The rows come from 4 hidden closed curves, with some noise, and rows from the same curve form a group. Each curve winds through 6 dimensions. The rows are also pushed far along 5 directions, which tell nothing about the answers.
In the rows, 128 means zero.
Known rows, each followed by its group:
[169 102 133 141  87 134 131 141 119 124 104 107 122 103  73 110 137 173
 143 139 100 157]	q_697
[105 110 145 132 132 120 115 136 145 108 153  95 131 147 150  93 131 151
 119 121 128 125]	q_697
[123 109 129 111 126 161 123 152 121 108 135 123 145 134 142 117 111 143
 141 146 102 187]	q_202
[202 234 128 111 166 165 121  96  92 115 152 191 133 137 104 154  96  82
 203 129 121 183]	q_761
[140 108 127 141  89 124 131 138 125 122 111 113 128 135  90 134 135 151
 134 122 117 117]	q_202
[137  75 138 136 129 142 130 153 130 116 116  74 124 163 127  74 150 153
 118 117 132 131]	q_579
[104 111 100 116 131 119 126 145 131 114 175 107 130  89 142 140 150 120
 116 144 128 133]	q_202
[140 138 174 132 159 146 141  83 115 164 124 141 130 186 170  79 158  85
 125  74 145  75]	q_697
[162 167  49 120 138 134 129 145  81  88 174 185 114 107  68 184 145  54
 185 111 111 188]	q_761
[157 141  77 110 168 153 136 136 102 122 193 148 113  88 133 134 162  76
 147 139 129 174]	q_579
[138 146 175 150 107 106 143  99 118 153  47  93 127 176 126 121 116 136
 103  65 150  37]	q_202
[125 118 168 141 127 103 127  98 136 156  80  92 130 162 141  90 137 140
  95  88 147  65]	q_761
[109  67 130 136 112 129 136 150 119 113 121  74 128 146 141  92 153 141
 115  90 131 106]	q_202
[ 96 135 106 128 135 120 138 148 134 122 169 138 112  81 160 150 124 121
 107 141 124 137]	q_761
[117 142  84 117 125 122 136 138 116 129 155 168 123  66 116 184 138  91
 135 150 123 142]	q_579
[152 128 123 128 142 145 128 121 125 131 129 129 120 132 137 105 117 141
 132 127 122 163]	q_579
[114 141 111 119 146 123 117 112 141 126 148 142 131 134 156 143 105 128
 128 135 142 133]	q_697
[190 172 133 120 157 174 137 105  97 123 148 133 125 164 139 110 120 109
 170 105 132 149]	q_761
[117 131 140 140 117 104 125 110 150 138 141 123 123 131 128 130 136 142
 114 126 138  82]	q_761
[165 131 141 105 157 206 137 141 108 127 175 130 137 149 170  83 130 127
 143 152  92 208]	q_202
[144 112 114 146 120 109 121 149 127 100 154  99 112 140  82 106 168 128
 131 111 118 128]	q_579
[174 187 109 126 150 127 134 111  91 130 101 178 118 114  82 162 125  68
 171 109 143 137]	q_761
[135 120 123 152 108  95 120 117 146 134 123 133 112 138  88 120 143 148
 118 121 121 111]	q_202
[121 115 160 152 104 115 134 128 145 148  65 127 120 151 118 117 108 164
 105 124 128 101]	q_579
[108  72 150 145 120 138 146 142 136 135 171  73 113 144 180  61 172 152
  81  99 114  98]	q_761
[121 101 131 164 119  97 126 134 127 112 134 133 102 165  91  88 171 113
 129  73 120 105]	q_579
[145 177  95 119 144 109 109 115 136 125 151 175 122  85  96 166 112 117
 147 166 122 172]	q_579
[196 138 180 131 140 173 126 103 110 131 117 122 138 189 107  63 143 135
 176 112 124 139]	q_697
[ 64  82  74 140  98 104 143 175 136 109 142 121 109 110 142 169 127 130
  85 119 119 120]	q_202
[147 133 101 140 125 106 121 112 108 121 115 156 114 126  85 127 140 104
 153  88 122 143]	q_697
[133 113 107 130 107 125 138 136 126 139  90 119 121  95 120 148 107 155
 114 139 128 138]	q_697
[110  96 104 112 150 142 126 124 120 124 152 132 133 119 169 113 136 111
 135 118 135 153]	q_579
[ 73  93  83 124 112 111 130 168 136 110 147 147 126  97 123 173 138 109
 116 147 124 136]	q_202
[131 115 129 138 125 151 151 142 126 132 155 124 109 118 152 117 135 140
 123 131 128 123]	q_761
[162 112 139 140 104 163 144 132 122 131 124 110 119 148 130 105 115 175
 130 125 107 147]	q_697
[145  70 142 133  96 164 144 163 119 125 122  91 128 116 121  91 147 171
 126 146 100 156]	q_202
[110 130 113 128 117  91 112 121 129 124 127 144 129  89 106 140 129 125
 124 124 112 143]	q_697
[103 116 125  99 139 139 119 124 149 145 125 117 154 118 164 148 111 139
 109 175 144 127]	q_761
[163 109 109 127 111 126 109 112 111 105 128 124 134 124  83 109 132 147
 176 110 113 171]	q_579
[132 127 134 142 126 113 120 115 142 137 136 141 121 149 110 115 146 128
 124 122 123 113]	q_202
[116 117 144 146 110 110 130 123 125 131  86 122 124 168 122 116 123 131
 112  83 125  98]	q_761
[112 167 159  94 166 154 134 117 111 142 146 147 159 126 168 144 145  57
 138 140 146 100]	q_202
[126 158 107 130 137  99 119 133 144 132  98 151 117 100 103 167  97 130
 116 158 136 147]	q_579
[145 120  96 112 132 136 125 122 111 118 149 109 134 100 132 132 135 125
 144 126 131 151]	q_579
[ 86 105  90 106 129 110 106 144 144 113 119 118 145  99 145 155  94 147
 111 159 126 172]	q_761
[148 118 144 144 131 120 144 121 106 138 129 102 113 134 116  93 183  98
 121  81 139  75]	q_202
[106 142  85 107 160 124 114 127 128 115 162 168 132 106 144 160 119  90
 144 145 137 165]	q_697
[153 141 127 129 134 150 138 143 118 112 150 100 118 135 136 122 125 135
 134 126 129 134]	q_697
[ 95  91 185 111 151 171 134 146 137 135 139  95 151 156 199  70 141 132
 108 142 130 122]	q_697
[119 103 104 137 134 118 135 137 117 120 144 146 115 130 110 124 170  87
 138 103 137 113]	q_761
[174 107  92 137  88 118 128 145 106 110  89  99 121  95  51 146 130 158
 151 126 119 153]	q_579
[119 131 165 115 141 157 129 101 136 159 117 136 147 156 189 106 103 141
 114 133 125 127]	q_697

New rows. What belongs after each?
[178 147 122 113 144 167 127 119 115 122 177 126 132 124 126 116 137 130
 161 152 118 168]	q_761
[189 158 181 136 140 162 131  83 103 147 115 138 133 194 124  70 138 118
 159  81 114 122]	q_697
[169 167 112 146  98  97 130 115 112 131 112 128 112 103  66 160 130 130
 129 110 112 115]	q_761
[108 156 134 113 160 126 133 112 137 152 143 153 134 106 162 151 133  90
 118 151 158  96]	q_761
[162 145 116 116 151 163 121 139 114  97 199 137 129 132 118 114 146 111
 172 144 113 181]	q_697
[132 115 150 135 103 138 137 144 109 121  84 105 133 136 117 118 118 143
 128 105 113 129]	q_202
[161 177 121 125 143 110 108 121 109  99 125 143 129 122  73 139 126  99
 172 117 129 153]	q_697
[140 134 122 149 112 110 139 123 114 128 150 130 113 141  94 133 175  96
 129  89 127  77]	q_202
[150 130 135 138 110 114 122 128 138 127 128 110 125 124  85 127 143 148
 129 142 125 114]	q_579
[ 71 169  82 130 143  71 126 151 146 127 123 187 110  78 110 212 115  74
  98 154 143 118]	q_579
[101 106 148 116 121 129 110 112 151 133 120 128 152 134 153 116 106 161
 130 146 128 136]	q_579
[114 130 128 144 141  77 112 111 139 124 133 131 119 144  99 118 166  96
 127  96 152  78]	q_579
[116 136 144 124  99 118 127 101 143 155 110 140 141  98 138 158 104 158
 119 149 127 101]	q_579
[151 133 148 160 116  97 126  96 119 125 154 107 110 170 105  82 174 122
 132  52 125  69]	q_579
[134 147 108 105 168 155 133 136 128 139 151 146 128 104 160 140 120 105
 122 168 134 166]	q_579
[182 209  96 124 136 115 119  91 112 130 154 171 120 102  84 178 117 102
 162 132 126 142]	q_697
[ 86  99 111 113 130 125 127 159 137 126 143 144 135  78 133 146 145 111
 119 170 123 148]	q_202
[122 106 177 127 122 163 135 127 138 141 143 116 140 157 168  82 133 156
 118 136 108 127]	q_697
[151 140 128 148 128 108 123 108 130 135 143 145 113 151  94 113 160 114
 131 106 123 109]	q_202
[100 160 144 122 157 116 132  94 141 161 120 151 132 144 176 147 121  92
 105 118 166  65]	q_697
[110  87 133 130 119 132 129 138 133 124 120  85 129 129 165  94 115 171
 100 115 117 143]	q_697
[122 118 107 117 162 129 124 132 130 130 151 149 126 114 130 125 157  88
 136 144 144 142]	q_579
[102 124 141 129 134 120 139  98 140 162 152 132 125 119 178 124 146 117
 100 115 145  69]	q_579
[118 129 120  98 144 136 114 128 136 135 111 117 151  99 154 143  96 141
 115 169 130 167]	q_761
[124 101 136 133 109 125 124 117 140 141 104 144 131 119 119 120 119 158
 133 139 123 135]	q_579
[140 135 130 139 107 120 119 128 129 113 116 128 124 133 107 124 100 164
 138 121 106 155]	q_761
[135 112 122 138 103 113 124 145 135 117 125 119 121 101  84 132 138 152
 136 146 120 134]	q_697
[124  62 114 150 129 136 138 130 113 116 181 109 103 164 154  52 186 122
 122  59 110 130]	q_697
[ 39  95 146 138 111  87 121 144 169 136  84 136 134 132 161 140  98 150
  76 134 131  99]	q_202
[ 87  65 124 138 138 117 122 141 137 109 202  96 118 149 162  61 193 117
 104  90 113 119]	q_761
[ 93 137 103 120 132 119 120 152 144 104 122 139 130 119 138 170  82 137
 128 156 139 153]	q_697
[183 148 164 135 139 152 127  83 119 150 140 142 126 161 125  78 142 133
 154 108 119 130]	q_579
[ 44 105 146 135 114  92 127 134 163 140  96 108 132 126 189 138  90 160
  64 121 137  84]	q_697
[125 103 135 130 112 132 142 130 126 151  85 104 133 140 133 129 133 136
 100 123 135  94]	q_761
[ 78 146 113 128 141  96 133 116 146 151 131 158 118  98 168 166 113 106
  91 129 146  93]	q_579
[ 67 141 152  81 170 152 122 136 162 157  99 136 169 117 210 166  78 120
  91 209 162 126]	q_579
[193 158 152 128 139 163 127 116 113 118 157 120 129 153 103  97 144 130
 170 129 120 144]	q_697
[110 136  58 134 132  87 123 144 133 118 168 172 103  80  92 177 150  91
 119 143 122 147]	q_202
[133 125 121 130 123 148 143 139 122 139 104 136 122 144 136 138 112 132
 113 130 119 140]	q_202
[132 126 157 112 130 154 122 138 124 124 115 113 150 123 144 106 109 148
 132 149 107 171]	q_697
[102 102 126 136 137 128 131 148 145 129 176 145 116 126 137 110 167 113
 114 143 121 125]	q_579
[148 120 112 102 139 183 137 165  86  97 153 119 140 109 139 119 129 110
 157 136  96 210]	q_202
[115 123 117 126 136 104 122 124 128 132 121 115 127 111 131 127 138 118
 108 116 134 121]	q_761
[163 115 131 133  97 142 136 147 109 124 107 117 128 100  81 125 139 147
 146 140 104 155]	q_202
[127  90 145 137 122 139 130 127 146 145 125 122 126 158 133  96 147 148
 115 136 128 114]	q_202
[108 123 115 134 128 126 139 141 141 126 168 131 112  96 153 138 128 138
 115 144 131 123]	q_761
[103 124 112 129 130 132 127 135 141 111 181 144 123 136 149 139 126 126
 135 132 127 131]	q_761
[125 113 123 154 126 119 140 136 125 132 131 137 101 158 125 102 150 117
 106  88 114 119]	q_202
[ 88 127 120 109 149 138 144 136 124 150 141 136 138 126 177 155 145  76
  94 134 143  94]	q_761
[ 70 123 150 134 150 109 140 135 127 130 199 140 122 128 166 110 202  52
 103  93 132  59]	q_202
[104 132 105 142 113  82 119 134 149 129 116 169 116  93  82 166 132 121
 123 148 129 122]	q_579
[127 117 125 129 128 127 114 135 129 111 136 144 130 139 106 115 136 123
 149 129 115 157]	q_579
[ 65 136  92 113 152 106 112 149 139 104 181 182 132 104 138 166 138  71
 132 148 125 152]	q_579
[121 112 125 128 143 124 113 145 153 121 127 122 126 134 129 109 119 151
 118 161 128 163]	q_579
[116 113 130 133 122 120 115 138 138 117 123 141 129 140 110 117 129 135
 136 133 117 148]	q_579
[133 122 146 148 115  95 119 100 146 140 110  98 122 161 118 106 135 156
 108  99 140  76]	q_202
[138 156 138 128 133 111 125  92 130 157 118 155 129 114 116 141 140 107
 130 127 138  97]	q_697
